There are 6 hidden switches. A switch that is on adds its own fixed numbers to the row, and there is some noise. The rows also spread widely along 7 directions, which tell nothing about the answers.
In the rows, zero is written as 128.
Some rows, each with its switches (1 for on, 0 for off) after it:
[146 122 165 135 158 113 111 135 115  95 114 138 129 154 140  93 156 135
  68 123] : 1 0 1 1 1 0
[160  95 136 163 172 125  95 140 147 101 136 101 130 172 170  89 175 115
 103 143] : 1 0 0 1 1 0
[127 191 136 116 114 104  80 125 109  79 104 171 134 142 125 111 149 116
 108 118] : 0 0 1 1 0 0
[149 126 141 141 155 147 108 104 117 125 126 138 106 138 117 153 136  86
  74  82] : 0 0 0 0 1 0
[129 115 122 153 118  84  93 149  94 107 119 137 172 120 143  66 129 125
 149 134] : 0 0 0 1 0 0
[ 98 119 187 116 105 101  85 135  98 121  84 160 136 121 121 113 143 119
 125 153] : 1 0 0 1 0 0
[131 157 155 134 128  86  99 130 129 136  82 159 108 172 165 137 184 104
  95 151] : 0 1 1 0 0 0
[103 134 129 115 126 141  67 171 126  63 133 132 130 159 113 148 124 109
 102 160] : 0 0 0 1 0 0
[122 133 132 121 177 126 106 144  85  31 163 109 134 155  79 105 116 109
  68 125] : 1 1 1 1 0 0
[137 104 149 157 152 114  95 142 130 103 116 130 122 172 149 106 167 136
  75 137] : 0 0 1 1 0 1
[131 119 121 155 145 171  94 136 127 113 125 128 130 168 116 165 125 124
  41 129] : 0 0 1 1 0 0
[135 124 131 152 125  95  91 133  94 136 109 153 135 138 138 103 145 124
 111 117] : 0 0 0 0 0 1
[144 121 111 135 152 122  92 189 123  91 145 124 131 173 151 125 134 122
  77 145] : 0 0 0 0 1 0
[113 120 124 116 151 140  99 165  91  39 147 114 129 160  76 134 108 121
  46 114] : 0 1 1 1 1 1
[129 130 173 129 169  87 119 111 107 109 129 136  99 141 130 120 153 102
  99 117] : 0 1 0 0 0 0
[127 136 145 137 141 125  71 123 137  91 122 135 109 162 136 124 168 112
 108 128] : 0 0 0 1 0 1
[134 113 121 148 153 151  79 149 123  91 143 113 137 162 124 127 135 120
  81 152] : 1 0 0 1 0 0
[143 107 143 161 161 119 100 127 124 100 125 129 124 168 139  97 165 134
  77 120] : 0 0 1 1 0 1
[136 103 172 149 174 108 115 146 117 108 122 118 121 174 142 110 156 148
  51 156] : 1 1 1 1 0 0
[134 126 138 120 139  81  96 176  82  86 127 149 134 142 135  85 131 138
  97 120] : 0 0 0 0 1 1

New rows. What belongs after each?
[ 98 129 185  97 129 124  84 172  86  92 119 156 127 136  97 138 106 160
  61 161] : 1 0 0 1 0 0
[126  79 140 168 149 125 113  89  85 115 113 113 141 133  95 101 142  99
  96 101] : 1 1 1 1 0 1
[145 174 108 135 137 130  88 118  95 108 135 154 131 136 111 135 123 106
  90  97] : 0 0 0 0 0 0
[118  16 172 161 159 131 122 156 126 104 116  99 128 163 133 113 151 118
  70 136] : 0 0 1 1 1 1
[139 121 175 127 143  87 124 116  83 126 114 157 126 108 121 101 131 110
 104  85] : 0 0 0 0 1 0
[130 148 138 122 146  93  83 138  99  79 131 148 115 149 127  98 154 107
 116 116] : 0 0 0 0 0 1
[114  81 147 124 161 132 114 158 119  67 130 115 116 162 113 135 139  73
  77 123] : 0 0 1 0 1 0
[121 132 151 125 167 127 115 131 100  67 144 124 119 151  89 134 120 120
  54 116] : 0 1 1 1 0 0
[159 204  84 141 137 134  86 114 107  96 131 159 131 154 119 130 141  97
  75  88] : 0 0 1 0 0 0
[138 119 149 138 151  78 107 145  95  80 114 131 141 157 139  61 163 136
  97 127] : 1 1 1 1 1 1
[162 145 131 152 149  93 123  95  90 128 108 152 122 140 132 100 159 112
  79  68] : 0 1 1 0 1 1
[109  88 138 126 158 113 118 161  81  57 145 123 140 142  91 108 114  86
  93 120] : 0 0 1 0 0 0
[137 135 115 149 147 118 106  97  65 105 121 137 135 136  87 111 135  91
  83  84] : 1 1 1 0 0 1
[115  83 163 156 143 120 100 106 150 127 107 108 111 154 142 141 170  79
 127 149] : 0 1 0 1 0 0
[195 168  95 176 182 111  88 119 124 119 155 135 117 178 170  93 169 145
  74  96] : 0 0 0 0 0 1
[130 167 143 120 135  85  84 108  93  86 121 164 114 128 119  95 161  94
 136  92] : 0 0 0 0 0 1
[124 112 175 136 151 129 107 131 124 111 111 142 115 157 128 139 146 133
  57 134] : 0 0 1 1 0 0
[111 112 134 129 120 132  69 141 105 112 107 141 120 154 115 137 151  89
 104 143] : 1 0 0 0 0 1
[135 164 107 127 129  99  80 142  73  77 119 158 146 148 113  84 146 108
  99 115] : 1 0 1 0 0 1
[153 113 116 166 148 153 111 111 130 110 123 121 142 150 128 122 144 100
  78  92] : 0 0 1 1 1 0
[ 95  74 159 127 137  88 104 175  86  61 117 125 162 139 118  66 136 110
 124 161] : 1 0 1 1 0 0
[124  44 164 170 167 115 129 126 110 132 132  97 133 138 125 118 127 121
  91 138] : 0 1 0 1 0 0
[144 167 175 123 147  98 101 104 133 109 109 146  97 145 148 121 170 118
  99 110] : 0 1 0 1 1 0
[143 135 164 137 174  96 127  96  88 116 119 142 111 143 115 113 157 106
  71 103] : 1 1 1 0 0 0
[131 121 113 154 133  90  73 140 110  92 120 114 149 156 148  71 168 110
 147 153] : 1 1 0 1 0 1
[146 122 113 159 157 105 121 158  91 125 131 130 141 165 137 123 127 138
  52 132] : 0 1 1 0 0 0
[ 89  91 183 116 120  88 103 165 105  84  94 145 140 140 125 103 142 114
 116 159] : 0 0 1 1 0 0
[128 101 167 150 153  67 124 121  85  96 115 131 140 135 127  66 150 138
 105 113] : 0 1 1 1 0 1
[115 108 153 120 161  84 110 165  68  84 142 124 133 139 109  99 120 123
  97 149] : 1 1 0 0 0 0
[154 171 143 138 144 119  93 113 146 118 112 138 107 161 156 136 167 122
  87 118] : 0 1 0 1 1 0
[149  83 153 173 177 100 112 128 129 100 130 116 126 167 154  72 173 140
  86 124] : 0 0 1 1 0 1
[116 132 161 112 144 106 107 157  97  87 117 153 118 155 116 129 135 113
  72 135] : 0 0 1 0 0 0
[120 148 165 119 144 121  92 129 134  73 116 145 109 162 126 127 162 107
  85 132] : 0 0 1 1 0 0
[134 180 154 119 131  87  83 143 101 134 102 171  99 161 146 142 154 157
  67 137] : 0 1 0 0 0 1
[136 181 124 115 133  81  89 141  89  82 131 162 135 131 127  91 135 107
 127 112] : 0 0 0 0 0 0
[141 173  99 130 138 109  81 141 105  88 138 147 134 150 134 109 141  97
 120 117] : 0 0 0 0 0 0
[127 121 137 143 146  95 122 110  93 108 115 135 127 138 115 116 146  81
 104 105] : 0 1 1 0 0 0
[135 148 109 144 131 139  83 120 102  97 134 140 148 125 105 125 112 113
 104 106] : 0 0 0 1 0 0
[108  81 158 140 151 109 102 142  90  87 134 112 128 138 101 115 119 130
  94 131] : 0 1 0 1 0 1
[127 134 122 137 130 126 102 148  91 112 117 153 142 148 115 132 123 110
  72 120] : 0 0 1 0 0 0
[105  95 156 126 139  89 120 137  82  85 119 141 137 125 104  95 136  77
 122 117] : 0 0 1 0 0 0
[144 140 162 132 148 116 102 100 125  98 121 142 119 129 132 109 152 104
 110  91] : 0 0 0 1 1 0
[135 152 138 131 139 110 101 133 107 107 115 158 125 156 133 125 149 110
  80 118] : 0 0 1 0 0 0
[118 123 160 114 152  96 107 163  75  85 119 151 134 145 111 102 132 127
  72 139] : 1 0 1 0 0 0
[120 120 145 135 150  78  94 161 111  61 126 124 132 170 139  82 164 128
 103 146] : 0 1 1 1 0 1
[135 155 145 125 139 107  81 123 110  97 102 159 106 167 133 113 184 102
  89 124] : 1 0 1 0 0 1
[149 125 170 133 179 100 127 146 103 110 125 137  94 172 132 130 149 150
  20 108] : 0 1 1 0 1 1
[146 111 142 160 146  70 124 129  94 125 109 147 148 136 152  69 159 110
 120 116] : 0 0 1 0 0 0
[133 162 155 132 146 102 108 117 109  93 117 145 121 150 124 117 147 126
  81 116] : 0 1 1 1 0 0
[118 105 181 138 163  98 121 102  99  87 118 129 109 141 106 107 155 116
  85 102] : 0 1 1 1 0 1
[125 135 160 133 124  87  97 143  88 108  99 166 140 139 129  89 143 159
  87 122] : 0 0 1 1 0 1
[120  79 117 152 136 107 115 120  71  99 118 128 166 118  98  76 132  59
 137 108] : 1 0 1 0 0 0
